There are 3 ways to turn a row about zero (a turn may also mirror it). The second row of each pair is the first, turned, with some noise. The first 21 pairs use one turn. New pairs use 2 turns, one after the other, and a turn may come again.
(in the rows, 128 means zero)
Known pairs, each followed by its turns in order:
[161 128 174 159 150 107]
[ 74 110  94 118 111 145]  Z86

[129 142 122  85 163 178]
[121 119 163 112 134  63]  Z86

[125  99 134 125 171 164]
[145 168 146 160 100 126]  Z404

[173 124 127 113  86 142]
[160 173 112 156 140 123]  Z795

[125 124 142 170 127 113]
[122 116 127 145 139 167]  Z404

[173 132 114 123  92 171]
[184 144 129 100 161 107]  Z404

[144 108 136  93 137  64]
[173  80  88 118 124 106]  Z795

[109  87 195 206 147 134]
[ 72 170  92  68 120 179]  Z86

[139 109 156 125 139 139]
[141 144 118 101 112 140]  Z795

[119 162 194 144 158  86]
[ 49 143 139 138 152 163]  Z404

[194 177 117  90 147  87]
[118  53 118 179 100 101]  Z86

[113 133 140  86  88 151]
[135 165 137 118 138  76]  Z795

[153  96 163 107 109 130]
[167 157 108 115 107 116]  Z795

[ 42 127 135 117 122 139]
[105  81 183 140  89 115]  Z404

[ 88  94 132 119 161 148]
[122 182 141 103 113 106]  Z86

[101 143 111 162 194 139]
[ 83  93 150 104 138 175]  Z795

[143  99 102  68 137 151]
[122 146 176 167 138  88]  Z86

[156 111  69 152 172 124]
[159 154  75 131  85 158]  Z404

[120 112 131 124 168 138]
[124 154 135 152  98 130]  Z404

[122 128  80 137 131 102]
[164 124 147 144  95 145]  Z86

[128 158  89 110 127 148]
[114 133 145 144 178 122]  Z795

New pairs, each followed by its turns in order:
[116 116 139 176 156  36]
[186 114 182 127 192 162]  Z86 Z86

[186 161 110 121 128 176]
[121  71 129 153 123  73]  Z404 Z86

[149 111 182  86 151 126]
[146 102 154 183 128  95]  Z795 Z86

[112 160  94  85 150 109]
[129 112  77 137 176 136]  Z86 Z404

[121 132 143 142 147 195]
[ 98 141 181  96 118 107]  Z795 Z404

[164 141  90 136  98 101]
[154 136 111 139 122 186]  Z795 Z404

[147 170 159 110  90 110]
[ 88 150 128 146  81 107]  Z404 Z404

[128 153 109 128 142 136]
[160 134 116 126 115 123]  Z86 Z795

[122 125 111 133 155  94]
[161 135 148 117 112 142]  Z795 Z795

[123 126 143 140 124 104]
[141 130 140 150 120 120]  Z795 Z795

[140 157 159 139 152  85]
[126 115 169 115  77 132]  Z404 Z404

[122 156 136  85 120 149]
[102 135  83 147 123 140]  Z86 Z404

[197  84 123 126 164 192]
[ 63 103 199 179 130 123]  Z86 Z404

[120 133 160 198  83 115]
[137 127 203 108 134  86]  Z86 Z86

[125 140 111 136 118 120]
[129 120 129 142 124 146]  Z795 Z404

[109  97 156 128 124 162]
[ 94 105 118 103 155 109]  Z86 Z795

[153 145 135 111 143 185]
[ 98 161 147  92 100 124]  Z795 Z404

[138 124 108 104 129  76]
[161 103 118 128 153 169]  Z86 Z404

[127 161 147 133 147 145]
[158 140 134 116 123 103]  Z795 Z86

[119 136 105 137  90 136]
[135 144 115 110 141 160]  Z86 Z795

[162  58 147 106 137 113]
[ 95  83 165 176 153 129]  Z795 Z86

[141 185 128 118  92 155]
[ 71  78 129 133 134 135]  Z795 Z795

[127 161 155 138 133 140]
[169 137 128 119 127 112]  Z795 Z86

[129 125 129 156 157 125]
[134 115 143 102 150 129]  Z404 Z86

[127 156 124  85 126 126]
[ 99 137  99 135 100 133]  Z795 Z404

[160 158 144 107 134 155]
[122 172 114 141  94 131]  Z86 Z86

[134 132 152 143 119 143]
[130 117 146 106 142 126]  Z86 Z795

[119 153 142 154 174 181]
[ 95 143 158  80 149  90]  Z795 Z795

[115  68 138 111 115 110]
[169 152  86 151 122 121]  Z795 Z795

[184 129 127 138 162 103]
[187 151 124 122  96 125]  Z795 Z404

[136 137 130 188 197 128]
[132 176 196  94 133 120]  Z795 Z795

[145 123 159 197 107 107]
[ 95 136 180  74 112 118]  Z404 Z86

[169 178 124 117 168  56]
[189  58  98 163 145 132]  Z86 Z404

[150  73 187 119 101   4]
[226 136 134 247 132 137]  Z795 Z795

